Every row belongs to one group in each of 4 separate groupings. Each group adds its own fixed numbers to the row, and there is some noise. The rows also spread widely along 17 directions, which tell nothing about the answers.
(in the rows, 128 means zero)
Known rows, each followed by its group in each grouping:
[111 113 126  93  97 124 176 109  96 116 103 114 130 104  91  86 101 137
 137  97  87  99 121  84 169 148 149 136 124 168  93 226 176 125 135  87
 120 168 103 126 120 145 129]	Mep q748 (1) (0)
[114  68 126 117 134  82 169  85 154 103  75 154 143 127 121 133 176  88
  96 116 169 166 109  86 179 140 162  82 152 163  29 178 143 155 124  92
 122 216 157 139 141 191 116]	Mep q450 (3) (2)
[103 164  68 138 167 131 100 193 177 137 152 117  81  99  39 133 121 164
 132 171  93  67 129 203 108 211 198 106  86  83  74 164 168 122 152 116
 161 142 146 222  87 149  87]	bok q835 (2) (0)
[123 137  91 142  79 153  93 148 156 139 127  99 112 117 144 110 144 118
  92 103 115  83 117 131 130 131 131  95 147 143 147  71 129 160 110 195
 123  86 117 188  66 143 170]	bok q835 (0) (3)
[195 115 160 162  92 137 113 162 123 126 152 108 156 111 166  63 109 152
 145  41 158  64 135 130 177 149  84 133 128  94 101 163  89 129 125 116
 158 116  86 104 127  98 111]	zag q450 (3) (1)
[ 95 139 141 101 181 125 178  95 145 116 122 142 148 109  92 195  94 132
 114 111 162 182 160 109 113  95 149 174 106 131 162 145 115 108 138 118
 136  80 189 122 185 125 124]	zag q748 (2) (1)
[126 127 154 138 171 121 140 147 117 154  89 155 115 110 111 157 166  99
 123 116 150 162 134 129  92  98 141 111 153  59 134 112 155 101  88 121
 120  83 127 187 142 149 122]	Ditus q835 (0) (3)
[ 91 127 103 101 137  89 157 127 127 117 142 130 142 129  82 116 128 119
 150 147 101 134 106  98 138 144 158 122 108 152 101 167 153 128 130 104
 122 168 127 126 108 145 138]	Mesar q748 (1) (2)
[174  89 126 169 103 126 142 132 133 141  92  98 144 105 157 117 109 111
 109 138 144 127 184 107 176 103 128 165 134 151  84 133  66 180 111 129
 149  94 106  89 169 139 132]	Ditus q748 (1) (4)
[ 96 106  77 166 140 123 183 122  69  92 160  93 152  88 110 124  96 148
 110  96 124 142 120 117 141 122 132 112 125 125 170 171  77 129  91 120
 179  88 132 117 131 115 140]	Mesar q835 (0) (4)
[131 147  84 138 137 135 103 218 132 120 184  85 119 139  20 149  89  94
 143 132  51  97 177 116 123  64 118 170 141  89  90 137 131  92 116 161
 128 141  96  78 205 101  92]	bok q835 (0) (0)
[102  68 156  96 122 106 170 107  71 143 168 177  98 132 127 126 125 129
  93 109 111 160  78 130 108  94 136  94 131 120 146 168 106 114 119  97
 125 137 129 147 156 141 120]	Ditus q835 (2) (3)
[145  38  61 136 162 124 137  90 180 126 134 131  65 156  50 184 118 119
  78 137 124 127 109  78 157  80 170 112 159 198  71 174 114 172 130 111
 147 190 130  93 126 118  88]	Ditus q748 (3) (3)
[145 115 164 127  98  99  78 132 167 118 114 142 146 147 157 113 182 103
 131 145 144 130 150  81 175 145 140 133 145 156  24 131 160 126 169 141
  65 205 116 139 127 139 125]	Mesar q835 (0) (1)
[122  83 132 160  80 158 133 138  98 113  90 105  76  89 131 126 119 127
  51 119 128 107 126 131 154 122 152 104 108 117 120 149  96 172  78 115
 164  66 105 170 145 152 133]	Ditus q450 (0) (3)
[139 150  82 145 142 111 140 179 175 136 131 101 134 108  85 119 124 115
 146 133 122  95 142 152 142 139 143 123 117 109  76 125 125 150 121 125
 158 131 139 133 119 160 112]	Mep q748 (3) (4)
[146 118 182 143 105 129 118 133 130 145 115 148 143 127 128 115 140 108
 139 106 124 117 114 103 137 108 138 129 142 123 113 143 148 113 157 123
 114 129  90 129 141 146 136]	Mep q748 (3) (1)
[ 98 167  85 111 143 122 158 135 145  61  70 104 158 132 106 182 163 111
 118 158 157 190 159 108 116  84 133 162 120 165 116  70 151 131 105 139
 123 116 170 117 156 134 150]	bok q748 (3) (0)
[115 154  41 190 109 200 122 165  97  79  85  68 102 132  28 116 129 153
 112 103  70  93 117 153  79 122 142 112 155 135 179 111 133 132  94 167
 180  74  85 180  89 139 178]	bok q748 (3) (1)
[104 162 134  85  74 112 139 166 170  30 156  94 165 161 131  94 116 141
 135 142 134 111 139 128 156 146 108 163  60 160  68 135  82 147 134 122
 134 139 163  94 176  87 136]	bok q835 (3) (4)
[121 158 117 137 141 138 122 164 147 143 162 125 145 138 114 139 126 118
 127 108 128 127 149 152  94  92 118 137 139 100 151  83 103 111 123 172
 124  84 147 145 150 127 143]	Ditus q835 (0) (3)
[161  77 172 138 116  83 115 122 163 130 128 161 161 185 171  89 190  97
 125 116 173 155 142 128 126 149 118 116 148 111  61 117  47 158 110 138
 121 142 133 141 137 134 154]	Ditus q450 (1) (3)
[172 131 123 139 135  62 151 180 146 155 123 130 143 163 140  61 162 118
 187 142 140 141 126 166  87 147 105 122 117  68 106  95  62 164  66 130
 182  85 116 132  85 141 153]	bok q835 (2) (1)
[119 145  98 122 119 137 160 177  93  77  92 104 117 116  91 132 122 133
 117 137 116 142 155 144 129 107 132 148 110 121  89 140 127 129  94 104
 143 126 136 129 182 142 110]	bok q748 (0) (4)
[110 155 134  89 179  84 192 149 118 158 139 170 134 150 102 154 139 118
 160 141 136 190 106 147  48  62 125 138 117  90 180  81 126 110  92 108
 143  79 159 119 141 139 140]	bok q748 (3) (3)
[ 94 129  64 123 134 118 161  88 136  56 111  97 147 166  74 110 119 166
 156 149 111 132 133  82 135 162 152 165 116 209 113 195 112 154 121 123
 160 138 133  97  79  82 166]	bok q835 (0) (2)
[ 71 157  75 114 120 125 160 165 111 108 149 105 130  97  82 148 124  89
  99 104 101 130  91 124 128  77 134  84 126 118 154  98 169 118  91 150
 133 121 138 141 131 175 139]	Mep q450 (0) (3)
[128 117  84 155 153 119 133  92 120 192 164 136 146  93 150 146 110 141
 137 129 128 131 105 102 130  96 146 127 161 172 194 108 144 133 156 161
 137 103 109 112  54 120 150]	bok q835 (2) (2)
[145 101 115 145 113 149  80 133 230  98 131 144 115 184  88 165 155 102
  96 149 134 117  95 101 151  82 161 105 144 197  52  90 141 154 191 160
 110 213 129 103 159 144 115]	Mep q748 (3) (0)
[101 133  78 147 166  95 167 106  86  75  89 108 194  83 138 162 178 103
 136 138 164 199 149  89 142 125 137 129 148 147 128 116 150 113 100 123
 129 131 138 132 102 136 152]	bok q748 (2) (4)
[ 88  94 102 113 117 100 187  73  76 131 144 121 151  89 143 128 106 125
 108 112 109 158 120  83 161 107 135 128 148 183 152 173 125 132 128 127
 125 132 134 108 115 143 149]	Mep q835 (2) (4)
[ 85 115  89 154 116 118 150  94  69 121 116  83 124  65 150 177 115 134
  93 170 113 162 146  64 158  86 146 159 121 178 181 117 147 145 107 137
 132  59 110 102 100 111 160]	Mesar q835 (3) (0)
[133 145 126 113 148 154 124 105 166 169  92 151  88 152  62 120 124 155
 161 141 101 100  95 107  90 121 167 138 126 178 158 129 193 126 155 124
 129 113  93 158  59 130 148]	Ditus q748 (2) (4)
[130 113 126 136 129  49 130 136 129 142 134 145 161 113 161 115 178  96
 159 182 143 154 126 103 168 156 158 117 114 137  49 137 147 142 137 101
 108 184 120 125  90 166 128]	Mesar q748 (0) (1)
[200  88 203 102 150 108 150  76 166 165  52 206 141 155 179 115 159 143
 162 121 203 162 106  79 144 108 143 145 146 179  74 147 166 137 170  76
 112 183 117 100 119 132 107]	bok q748 (2) (2)
[110 127 106 102 134  91 146 100 151 144 154 134 148 135 147 118 159 119
 141  91 140 141 102 107 117 137 121 107 147 151 160 104 119 140 116 149
 120 109 148 145  45 130 169]	Mep q748 (3) (4)
[ 92 114 117  63  94 112 132 120 117 140 101 159  77 199  89 124 161 110
 110 162  68 170 124 106  80  80 137 139 159 178 104 105 147 142 117 161
  74 160 135 150 143 164 163]	bok q835 (0) (2)

New rows. What belongs after each?
[110 142 126 108 127 123 171 128 135 144 141 114 160  86 112 144  98  99
 118  84 128 122 130  87 145  80 128 135 124 138 156 123 144 112 124 133
 117 103 143 114 149 143 138]	Mesar q748 (3) (3)
[105 126  86 106 142 137 151 112 125 120 100 150  95 154 101 164 150 136
 101 136 124 179 108 125  98  74 146 119 156 182 138  93 155 135 127 142
 111 147 158 142 122 162 140]	Mep q748 (0) (4)
[ 93  93  95 103  79 124 117 122 156 106 162  95 127  87 110 147 114  71
  73  93 101  87 112  54 214 109 152  97 141 182  75 163 174 132 145 153
  87 197 120 125 143 140 110]	bok q835 (0) (0)
[127 151 109 146 148 133 149 150 115 139 148 116 151 126  76 131  93 137
 153 128  97 121 158 118 111  95 138 169 124 130 143 140 117 107 135 134
 140 105 121  96 151 120 135]	Mesar q748 (0) (3)
[167 126 133 118  70 126 194 118  82 148 128 151 195 114 229  16 139 152
 144  26 166 111  64 153 152 127  84  69 166 161 142 117 121 133 137 127
 127 173 127 135 100 177 154]	bok q835 (0) (4)
[107 174  97 133 151 129 139 194  91 124 153 105 144 102  85 168 103 126
 135 159  96 153 175 157  97  78 129 180 112  92 146 100 132  95 118 137
 134  86 134 112 190 124 120]	bok q748 (1) (0)
[124 100 129 119 123 120 184  99 138 167 102 150 124  80 126 125  91 132
 101 119 144 107  94 111 179 114 177 108 118 175  98 183 170 153 158  81
 145 165 133 119 145 184  98]	bok q450 (3) (2)
[157 139  88  90 122 157 175 137 125 138 132 139 109 161  89  73  95 179
 147  53 111  93  88 151 107 106 112 117 147 171 143 149 136 125 132 117
 145 164 133 119 109 135 120]	bok q748 (0) (4)
[ 81 109 135 106 114  78 134 112 167 115 199 145 161 113 138 121 137  93
 116 111 146 114  65 103 170 167 168  73  94 141 108 162 131 136 147 119
 129 162 142 143  95 142 133]	bok q450 (0) (1)
[132 175 121 156 103 163 156 154 120 180  76 120 124 132 119  98 121 145
 125 133 104 123 135 167  62  73 125 137 141 128 194  41 122 147 111 174
 148  35 124 162 131 185 193]	Mesar q835 (3) (3)
[137 116  98 117  70 144 157 109  85 141 120 111 148 112 164  95 100 151
 100 113 106 117 146 111 169  95 121 152 149 215 115 131 131 147 156 140
  97 164 127 100 138 158 150]	Mesar q748 (1) (3)
[ 90  88 124 112 105 119 172  67 108 205 108 144  92 111  87 104 100 136
 100 131  64 105 119  97 122 132 186 122 151 182 144 189 155 145 150 124
 115 125 120 173 101 188 163]	Mesar q835 (3) (3)
[157 113 133 164 128 144  97 132 154 124 104 160 146 167 118 117 173 126
 133 138 141 129 113 129 119 121 151 111 162 152  81 100 141 134 173 145
 109 185 110 147 134 154 140]	zag q748 (1) (3)
[ 95 172 138 127 139 102 136 155 156 128 170 148 157 168  75 109 122 131
 173 175 100 119 112 136  94 131 159 146  80 133 124 125 128 116 156 127
 139 129 132 112 133 136 152]	Mesar q450 (0) (3)
[118 123 113  63 100 117 162 107 143 128 109 116 122  84 163 115 125 116
  95  59 153 112 115  84 185 125 120 104 145 171 106 145 177 137 111 129
  93 157 156 155  99 145 118]	bok q835 (0) (4)
[116 122 142 118 105 148 123  83 154 118 142 147 112 167 103 118  93 200
 125 158 106 105 128 122 131 154 176 179  92 225 112 186 117 141 215 109
 125 151 139 114 124 106 141]	Mesar q748 (3) (1)
[148 111  95 143 146 127 138  98 215  99  88 119 151 123 139 133 149 131
 108 106 199 120 125 110 170 155 149 100 134 169  77 117 120 173 135 142
 149 152 169 150  94 143 129]	zag q835 (2) (3)
[126  86 136 106 139  71 125 156 114 112 191 163 106 177 114 138 154 121
 137 165 114 174 111 116 116 104 132 130 105 117  78 140  92 125 119  97
 119 174 129  88 155 106 103]	Mesar q748 (0) (0)
[138 138 140 106 157  91 134 178 130 185 151 184  87 156  96 127 134 145
 161 182 101 147  99 181  85 109 159 129 112 100  91 127 157 123 154  92
 124 163 128 137 134 166  97]	Mep q748 (1) (1)
[145 145 100 129 129 106 118 186 129 156 180 119 121 113 104 107 111 134
 175 138  97  79  98 129 136 122 129 130 105 112 120 134 155 127 127 108
 147 131  83 102  80 109 107]	bok q748 (3) (2)
[ 69 165  44 143 124 134  90 142 168  79 187  71 155 133  58 186 113  98
 113 159  86 116 131  81 140  82 145 150 125 193 153  87 150 125 146 197
 122 122 120  85 108  97 163]	bok q450 (3) (1)
[122 100  51 138 160 111 155 117  90 171 199 123 130  61 168 154 113 146
  82  67 155 147 109 146 145 110 124  83 163 135 182 107 109 130 111 144
 133 118 165 151  77 140 118]	Mesar q748 (1) (4)
[129 119 109 103 124 128 125 123 148 151 155 121  93  84 113 133  80 167
 123 135 112  74 129 116 181 159 164 152  84 168  93 189 165 142 171  96
 130 151 127 123  99 120  87]	zag q748 (2) (0)
[101 174  55 168 177 141 159 127  77 163 144 128 166  91  79 143 120 148
 164 128  96 139 103 153  79 105 159 121 158 142 214 108 183  87 154 149
 151 108 109 147  70 161 160]	bok q748 (2) (1)
[121  84 112 125 131 103 166  92 129 123 120 133 147 116 164 135 144 134
  69  96 171 169 183 144 144 145 132 129 156 142  79 146  58 150 122 134
 117 138 209 165 164 158 133]	Mesar q835 (3) (3)
[ 95 172  35 138 134  99 153 142  93 123 160  94 143  92 136 103 117 183
 143 174 110 125 131 171 132 171 144 135  85 167 140 113 132 148 123 125
 160 117 146 135  42 145 151]	Mesar q450 (2) (4)
[143 111 135 102  94 121 158 125 161 166 140 134 140 111 146  98 105 106
 110  66 141 101  87 115 153 111 133  94 134 150 134 129 121 152 129 138
 131 131 131 135 123 165 139]	bok q748 (1) (1)
[113 128 119 118 133  80 142 139  67 134 146 129 146  74 153 136 150 114
 149 147 117 143 129 100 169 125 134 133 131 128  94 156 188 103 135  88
  95 168 108 118  99 138 105]	Mep q748 (3) (4)
[166 105 208 167  99 132 120 133 101 185 135 149 147 120 179  91 121 127
 128  79 134 120 154 131 116 105 103 152 153  84 163 124  65 127 124 142
 140  45  91 126 153 127 152]	Mep q450 (3) (4)
[115  93 168 102 101 113 134 120 139 152 185 148 115 120 132 100  91 148
 119 113 110  88  99 127 142 168 162 129  84 132 128 199  96 142 156 101
 143 112 120 143 122 109 123]	bok q748 (1) (0)
[129  96 149 134 130 143 108  84 120 132 148 163 125 141 149 123 130 174
 122 107 142 121 118 110 141 146 150 138 144 171 118 185 129 113 183 119
 106 152 121 142 105  93 122]	Ditus q835 (0) (2)
[101  88 169  97 119 102 155  78 196 105  90 134 151 164  75 118 146  66
 121 111 129 139 134  50 137 143 162 128 127 159  90 174 101 154 113 132
 114 125 130 146 149 143 172]	Ditus q748 (1) (4)
[163 128 118 171 130 142 120 170 137 136 154 129 137 105 131 117 138 121
 143  82 143  95  53 125 137  90 119  69 143 109 152  91 157 122 127 128
 156 129  81 121  89 130 115]	Mep q748 (3) (4)
[170 116 137 184 160 137 184  99 173 165  58 162 150 160  84  87 114 163
 169 147 153 117 106 135 106 131 188 134 127 163 119 162 117 166 153  96
 206 120 109 104 125 167 142]	bok q450 (0) (0)
[114 136  40 226 181 134  87 151 114 104 175 132 142  97 144 167 165 185
 109 175 172 135  95 203 123 170 176  79 125 121 132  86 132 137 162 136
 170 140 141 179  58 132 120]	zag q450 (1) (3)
[172  99 150 139 135 174 118 165 169 160 139 129  77 141  38 128  70 130
 113  63 102  70 108 121 111  88 142 125 141  95 140 171 114 123 126 127
 165  98  86 131 169 110  96]	bok q748 (1) (1)
[140  54 221  95  89 110 120 120 180 125 143 163  92 166 106  91 108 116
 103 107 121  97 120  80 166 146 152 124 101 130  37 221  80 145 148  91
 118 165 120 129 199 118  96]	Mesar q835 (0) (4)
[138 144 179 154 119 138 128 118 174 154  72 147 139 205  55  78 138 125
 184 160  84 117 125  88  65 107 152 161 140 158 143 111 131 135 151 154
 136  90  76 125 129 139 199]	Mesar q835 (3) (4)
